The first 6 rows are patterns. Each new row is the sum of 2 different patterns, raised or lowered, with some noise. Before adding, each is slid sideways (what falls off one end comes back at the other) and multiplied by a number that may be negative. Names go in the order of the patterns.
Some rows, each with the names of its patterns after it:
|  14.7 |  -7.9 | -17.5 |   1.0 | -22.0 |  15.0 |   8.0 | -16.6 |  13.7 |  18.4 |   8.9 | -12.1 |  10.5 |   4.7 |   0.5 |   1.2 |  15.1 | -11.5 |  -0.6 | -17.6 |   0.2 |  15.5 |  19.8 |  -3.0 |  16.3 | -10.6 |   2.5 | -12.5 |   4.0 | -22.2 |  15.7 | -16.0 | -20.7 |   5.8 |   7.3 |  -0.6 |   7.6 |  17.2 |  12.1 |   4.7 |  21.2 |   6.4 |  -1.9 |   1.7 | -11.8 |   4.5 | | J801
|  -6.1 |  -3.0 |  18.5 |   5.3 | -12.2 |  -4.3 |  18.3 |  14.2 |  22.0 | -21.9 | -16.5 |  -0.7 |  11.0 | -10.2 | -19.8 |  -9.8 | -20.0 |  -0.9 |  -1.6 |  -7.0 | -17.9 |  -2.8 | -20.3 |   2.8 |  11.6 |  10.4 | -16.3 |   0.6 |   7.8 |   9.7 |  -1.5 |  -1.9 |   9.8 | -21.3 |   0.6 | -16.5 |   7.9 |   9.7 |  -3.8 |   5.8 |   8.5 | -18.3 |  15.1 |   2.9 |   3.7 |  -3.2 | | J892
|   3.4 |   2.9 | -11.2 |  -5.3 |  17.5 |   7.7 | -17.0 |   1.3 |  -4.2 |  21.5 | -20.1 |  14.5 |  18.9 | -11.3 |  13.3 |   4.3 |  16.9 |  -9.4 |   9.6 | -20.1 | -20.5 | -12.4 | -21.4 |   4.5 |  -8.9 |   6.5 |   8.2 |  -1.8 | -14.6 |  -8.0 |  -8.0 |   8.6 |  16.1 | -12.3 |  14.9 |   5.7 |  -6.5 | -19.2 | -11.7 | -10.4 |  -5.7 |   1.9 |  17.0 |   1.0 |  -6.3 |  -7.2 | | J126
|  -7.8 |  13.3 |  -0.6 |  -7.4 |  -2.7 |  -6.1 |  15.7 | -16.2 |  16.6 |  19.9 | -17.4 |  12.4 |  16.9 |  18.3 |  -7.9 |  13.5 | -10.5 |   6.2 |   1.0 |  14.2 |   5.3 |  20.5 |   6.4 |   1.3 | -14.2 |   7.9 |  14.9 |  18.1 | -19.6 | -21.6 | -22.1 |  -9.9 |  15.5 |  16.2 |   1.2 | -11.9 |  19.1 | -15.2 |  -1.8 |   3.3 |  21.4 | -16.1 |  12.5 |   9.4 | -19.0 |   2.0 | | J371
|  20.5 |  -9.4 |  12.3 |  18.0 |  16.5 |  -1.9 |  -7.6 |  -4.9 |  20.5 |  17.6 | -19.6 | -16.9 |   7.8 |  -1.5 |  18.5 |  17.7 |  -1.9 | -21.0 | -18.9 |  13.0 |  -7.1 |   3.3 |   4.8 |  10.9 | -21.3 |  -8.4 |  -8.4 | -14.3 | -20.9 |   1.1 | -14.4 |  -4.6 | -14.4 |  -5.8 |  -3.8 |  -8.7 |  -6.5 |  12.3 | -14.1 |  20.5 |   1.2 | -11.7 |   6.2 |  -1.9 |   3.3 |  -6.5 | | J669
| -13.5 | -20.5 |  -0.8 |  -4.1 |   5.9 |  -5.2 |  -7.9 |  -2.6 | -11.1 | -11.8 |  12.5 |  -3.2 |   2.1 | -15.3 |  19.1 |  -4.2 |   5.3 |   9.5 | -20.3 | -17.7 |   7.9 |  21.6 |  16.9 |   4.8 |   4.7 |   5.2 | -18.1 |  19.7 |  12.1 | -13.7 |  -4.7 |  15.7 |  -1.9 | -16.3 |  -4.7 |   5.2 | -10.8 |  14.6 |  13.1 |  11.2 | -13.0 |  14.8 |   2.1 | -16.5 |  -5.8 |  -7.3 | | J362

New rows, each followed by the names of its patterns:
| -21.2 |   7.7 |  -4.4 |   9.6 |  -4.6 | -26.1 | -14.7 | -36.6 |  -6.6 | -10.8 |   6.9 |   3.8 |   5.6 | -19.5 | -18.0 | -30.0 | -20.8 | -19.1 |  -5.1 | -23.0 | -17.2 | -11.9 |  -9.8 | -27.4 | -23.1 |  -0.7 |  -3.1 | -15.9 | -14.8 |   7.2 | -32.9 | -21.7 |  -3.0 | -19.1 | -20.3 | -10.0 | -10.3 | -10.6 |  19.5 |  18.9 |  -1.8 |   2.1 | -17.2 |   9.8 |  -4.8 | -31.6 | | J126 J669
| -15.5 | -19.1 |   6.2 |  -2.3 | -14.8 | -21.7 |  -2.9 | -17.8 |  -7.5 |   2.4 |  17.0 | -12.1 | -13.6 |   4.9 |   2.1 |  10.4 | -17.5 |  15.8 |  -8.4 | -10.1 |  -9.4 |   6.7 |  16.4 | -11.7 |   8.8 |  -8.6 | -31.1 |   3.8 | -13.7 |   2.4 | -10.9 |  -3.7 |   0.2 |  10.5 |  -8.3 | -18.7 | -12.8 |  17.3 |  19.9 |   7.2 | -10.6 | -12.0 |  -9.1 |  -4.9 | -18.3 | -25.9 | | J892 J126
| 28.8 | -3.4 |  3.0 | 33.6 |  6.7 |  4.4 | 10.7 | 28.3 |  4.6 | 43.8 | 22.7 | 35.4 | 13.5 | 29.0 | 16.3 |  1.5 |  7.0 |  2.3 | -1.5 | -4.8 |  6.3 | 10.0 | 22.8 | 10.5 | 14.0 | 11.3 |  0.7 |  9.3 | 37.5 | 11.9 | 31.1 | -5.8 | 31.6 | 19.3 | 16.5 | 18.4 | -7.7 |  4.0 | 20.3 | 34.1 | 32.8 | 21.8 | 14.0 | 25.6 | -0.7 | 44.6 | | J801 J362
|   4.0 |  -3.7 |  17.1 |  10.7 |   6.8 |  -2.7 |   0.2 |   2.5 | -17.9 |   1.5 |   1.2 | -10.2 | -11.1 |   5.4 | -10.6 |  12.4 |  -0.8 |  -2.9 |  -2.3 |  -9.6 |  -7.8 |  18.0 |   1.1 |  -3.1 | -11.6 |  22.9 |   5.7 |  14.6 |  -2.8 | -19.8 | -11.0 |  11.2 |  11.8 |   3.5 |  -0.7 |  -4.5 |   5.7 | -12.4 |  10.8 |   1.4 | -10.6 | -12.0 |  13.8 |   5.6 |  -4.8 | -10.0 | | J892 J362
|  -2.7 |  -3.1 |   8.2 | -14.3 | -15.1 |  -4.7 |  -8.2 |  -2.4 |  -9.2 | -24.9 | -24.1 |  20.0 |  27.5 |   5.3 |   1.6 |  13.8 | -17.0 |   1.3 |  15.3 |  17.4 |  -1.3 |   5.2 |  -6.8 | -33.3 |  12.6 | -12.9 |   0.6 | -14.5 | -10.6 |  -4.6 | -20.9 |  29.9 | -20.7 |  27.0 |   5.7 | -30.1 |  10.6 |   6.6 |   5.7 |   3.9 |  -6.4 | -17.6 |  -2.2 |  -0.4 |  13.9 |   3.4 | | J892 J371
| 10.6 | 38.2 | 24.4 | 41.8 |  8.2 | 25.9 | 28.4 | 16.1 | 19.9 | 22.1 | 21.8 | 13.3 | 26.8 | 31.5 | 32.2 | 19.6 | 19.0 | 17.4 | 19.6 | 21.2 | 29.5 | 14.4 | 28.0 |  2.0 | 47.6 | 27.2 | 21.8 | 39.2 | 16.6 | 16.4 | 25.8 | 48.4 | 41.3 | 27.8 | 30.2 | 36.0 |  5.9 | 39.3 | 26.2 | 15.1 | 29.2 | 47.6 | 22.6 | 19.2 | 16.9 | 30.8 | | J801 J362
|  -2.4 |   1.8 | -18.9 | -10.1 | -11.4 |   2.2 | -17.5 |  -1.3 | -23.1 | -11.5 |   7.7 |  -1.2 |  -2.9 |  -6.9 |   0.9 |   6.7 |   8.8 |  19.5 |  -5.3 |  -3.8 |  -5.6 | -15.2 |  -5.0 |  15.1 |  -6.3 | -12.1 |   2.7 |  -9.6 |   6.3 |   8.8 | -13.3 |  12.8 |  11.3 |   3.1 |  -8.6 |   6.8 |  -6.6 |   1.1 | -12.2 |   6.7 |  -7.6 |  -7.0 | -16.3 |  -6.5 |  10.4 |   2.6 | | J801 J669
|   6.8 |   5.8 |  -2.8 |  -0.6 |   5.1 |   2.3 |  -7.0 | -17.2 | -10.8 |  24.2 |  16.8 |  16.2 |  -2.1 |   4.6 |  25.3 |  27.0 |  20.7 |  22.1 |  -1.7 |   7.5 |  31.2 |  -1.5 |   8.2 |   0.5 |   8.2 |  -5.7 |  13.9 |   7.3 |   1.1 |  -8.6 |  16.4 |   8.8 |  12.9 |  22.7 |  -2.2 |   5.9 |   4.7 |  -8.9 |  18.8 |   2.2 |  10.6 |  17.0 |  12.9 |  -5.2 |  18.0 |  24.4 | | J801 J892
|   2.7 |   9.9 |  11.6 |  15.5 |   9.9 |  21.6 |  -3.4 |   0.0 |  -1.3 |  18.6 |  -5.1 |   2.2 |  -3.6 |   1.4 |  14.5 |   8.6 |  11.0 |  -6.1 |   3.5 |  -2.5 |  -3.2 |   3.3 |  11.0 |  -8.3 |   8.1 |   2.6 |   4.4 |  -5.1 |   6.0 |  16.0 |   8.7 |  -7.8 |   6.7 |   3.6 |   0.3 | -10.1 |   1.9 | -14.1 |  14.9 |  20.7 |   6.4 |   2.1 |  15.4 |  23.5 |   8.8 |  14.8 | | J892 J362
| -12.9 |   0.0 |   3.5 |   9.2 |  -2.5 |  -3.0 |  -3.7 |  -2.6 |  -8.5 | -10.6 |  -0.8 |  -9.0 |  10.3 |   5.7 | -25.0 | -10.1 |   7.3 |  16.9 |  -6.8 |  -5.2 | -15.0 | -15.8 |   8.0 |   3.8 |  17.9 |   1.6 |  -6.5 |   3.2 |   5.9 |   1.5 |   8.7 |  11.0 |  -2.0 |  10.6 |  11.4 |   5.7 |  11.2 |  11.0 |  10.9 |   2.4 |  -6.6 |   7.9 |   9.7 |   0.8 |  -2.7 | -24.5 | | J371 J669
|  -6.9 |  -9.8 |  19.1 |   2.1 | -26.0 |   8.7 | -33.2 | -23.3 |   4.0 |  32.6 |  22.0 |  -5.0 |   8.5 |  -7.9 | -24.6 | -13.6 |  19.3 |   9.9 |  -0.8 |   5.7 |  23.9 |   0.7 | -10.9 |  -8.2 |  23.7 |  -1.1 |   3.4 | -17.9 |  22.4 | -28.7 | -11.8 |  -9.4 | -17.8 |   1.7 | -25.0 |   5.6 | -16.2 |  20.7 |  -0.2 |  15.9 |   6.8 | -21.3 |  -8.7 |  -9.3 |  -5.4 |   2.2 | | J126 J669
|  -7.1 |   7.4 |   1.4 |  10.2 |  10.9 |   7.6 |  25.8 |  -8.7 |   8.4 |   6.5 |   0.8 |   8.0 |  22.4 |  20.2 |   9.0 |  -0.6 | -13.1 |  15.6 |  -3.5 |   0.4 |  13.1 |  22.6 |   5.4 |  12.4 |   5.5 |   9.7 | -19.0 |   4.0 |   5.7 |   3.1 |  12.2 |  10.9 |   8.3 |  -6.6 | -18.7 |  -3.5 |  14.4 |  -0.6 |  16.7 | -24.7 |  11.0 |   0.6 |  -8.5 |   4.0 |  -6.5 |   9.9 | | J126 J362
|  17.2 |   2.2 |   7.4 |  22.4 |   1.9 |  -1.1 |   9.5 |  14.2 |   6.2 |  14.3 |  15.3 |  -3.6 |  -6.7 |  -4.3 |  11.3 |  23.2 |   2.9 | -11.8 |  -1.0 |  -8.9 |  12.9 |   3.5 |   5.2 | -16.7 |  23.7 | -15.9 | -11.4 |   8.0 |  18.6 |  -7.7 |  14.4 |  18.6 |  -1.3 |   7.6 |  10.1 |  16.0 |   0.4 |  -0.7 |  -5.8 |   2.4 |  21.5 | -11.9 |   1.9 |  15.7 | -21.4 |  19.0 | | J801 J371
|  23.5 |   6.5 |  28.4 | -24.5 |  13.7 |  -5.9 |  -2.3 |  10.2 |   4.9 |   3.0 |   4.4 |  25.4 |  19.1 |   9.5 |  17.0 |  13.4 |  -5.3 |  12.7 |   7.3 |  20.3 |  12.9 |   2.7 |  -0.7 |  16.4 | -11.8 |  21.0 |  23.3 | -18.9 |  22.7 |  14.8 |  22.3 |   4.3 |  16.1 |  16.1 |  15.5 |  -0.7 |  33.5 |   2.1 |  13.1 |  -6.8 |   6.4 |  23.0 |  39.9 |   9.3 |  15.6 |  -3.2 | | J801 J892
|   0.6 | -12.2 |  -6.4 | -16.6 |  -1.9 |  -6.5 | -12.1 | -15.9 | -15.5 |  14.0 | -13.2 |  -6.8 |   6.9 | -22.9 |  13.9 |  -9.1 |  12.5 |  -3.1 |  -4.0 |  -6.5 |  -1.6 |   2.3 |  -2.7 |   2.3 |  -4.5 | -15.6 | -14.3 | -29.4 |  -1.1 |  -3.8 |   8.8 | -17.5 | -23.9 | -31.4 | -19.9 |  -3.0 |   8.5 |   2.7 | -23.2 |  13.5 | -14.7 | -12.6 | -17.3 |   1.4 | -25.8 |  -3.2 | | J126 J371
| -13.4 | -15.4 |  -4.4 | -12.6 |  -7.3 | -11.3 | -26.0 |   5.3 |   4.0 | -11.3 | -18.1 |   7.1 | -17.3 | -36.0 |  11.5 | -37.2 | -40.8 | -37.5 | -18.7 | -22.9 |  -7.0 | -12.0 |  -7.3 | -26.8 | -26.7 | -36.6 | -22.7 |  -6.8 |  12.5 | -27.6 | -17.9 | -25.5 |   4.4 |  -3.7 |   1.8 |  -8.2 | -28.9 | -25.4 |  -2.7 |   0.1 | -34.0 |  -1.7 |  -7.2 | -12.3 | -38.0 |   0.9 | | J126 J371
|   6.5 |   6.2 | -20.3 |   6.0 |  19.2 |  -3.9 | -34.2 | -18.0 |   5.5 |   5.0 |  18.6 |  -9.9 | -18.8 |  -9.5 |   1.0 |  -9.1 | -21.5 | -22.3 | -28.3 |   9.3 |   0.4 | -24.8 | -18.9 |  -9.6 |  -4.2 | -17.4 |  17.7 |  22.9 | -28.2 |   8.7 |   6.8 |  19.4 | -13.7 |   2.7 | -12.5 | -40.8 | -14.6 | -39.8 |   8.2 |  -2.3 |  -1.3 |   9.1 |   2.2 | -35.3 |   4.1 |  -7.6 | | J892 J126
| -14.8 |  -4.1 | -29.9 | -15.7 |  -6.2 |  -6.2 |  16.2 | -15.1 | -29.3 |  -6.9 |  -0.8 |  -9.7 | -20.3 |   4.4 | -30.0 | -24.7 |  -7.3 |   9.3 |  -4.3 |  -8.4 |  -1.7 |   4.9 | -11.7 | -27.8 |  -5.9 |   1.6 | -13.7 |  13.3 |   7.4 |   2.0 |   0.4 |  15.9 |  -9.5 |  12.3 |  13.3 |  -4.5 |  -7.3 | -16.4 |  -1.9 | -37.3 | -17.2 |  -0.6 | -29.7 | -10.4 |  -6.7 |  -5.5 | | J801 J669
| -14.1 |  -6.8 |   1.3 |  -6.2 |  -4.3 |  -8.8 | -10.9 |  -5.5 |  -8.9 |  -1.4 |   9.0 |  -6.1 |  -1.2 |  -9.0 |  15.3 |  -9.4 |  -0.1 |  14.0 | -12.3 | -19.1 |   6.7 |  13.4 |  22.0 |  -5.0 |  10.5 |  13.0 | -18.0 |  20.4 |   8.9 |  -2.6 |  -6.5 |  15.4 | -11.1 | -19.9 |  -8.7 |  -5.6 |  -5.8 |   5.4 |  10.6 |  10.1 | -10.6 |   4.5 |  -2.5 | -15.6 |  -0.2 |   1.0 | | J126 J362
| -35.0 |   7.0 |   9.3 |  -9.3 | -17.7 |  -6.1 | -28.3 | -26.2 | -24.2 |  -0.1 | -25.9 |  -3.7 |  -7.3 | -43.2 | -31.3 | -18.8 | -18.2 | -24.6 | -22.7 | -10.7 | -16.1 |  -0.8 | -31.6 |  -7.1 | -15.0 | -37.4 |  -4.3 |  -0.9 |  -5.0 | -28.9 |  -0.5 | -26.8 | -27.5 | -24.8 |   2.7 | -15.9 |   1.3 | -29.6 |  -6.7 | -45.7 | -28.0 |   1.0 | -13.0 | -42.1 | -53.1 | -34.1 | | J126 J371
| -32.4 | -15.6 | -15.3 | -24.8 | -12.5 |  -5.9 | -21.8 | -25.3 | -23.8 | -17.5 | -17.8 | -11.4 | -24.2 | -17.8 | -33.6 | -18.4 | -29.5 | -16.7 | -34.6 | -14.1 | -30.7 | -35.9 | -21.8 | -11.3 | -20.7 | -15.2 | -17.5 |  -4.0 | -20.4 |  -7.2 | -11.7 | -31.1 | -25.6 | -23.8 |  -8.0 |  -6.4 | -21.7 | -27.0 | -17.6 | -39.5 |  -3.8 | -10.7 | -34.4 | -14.3 |  -4.0 | -14.8 | | J801 J362
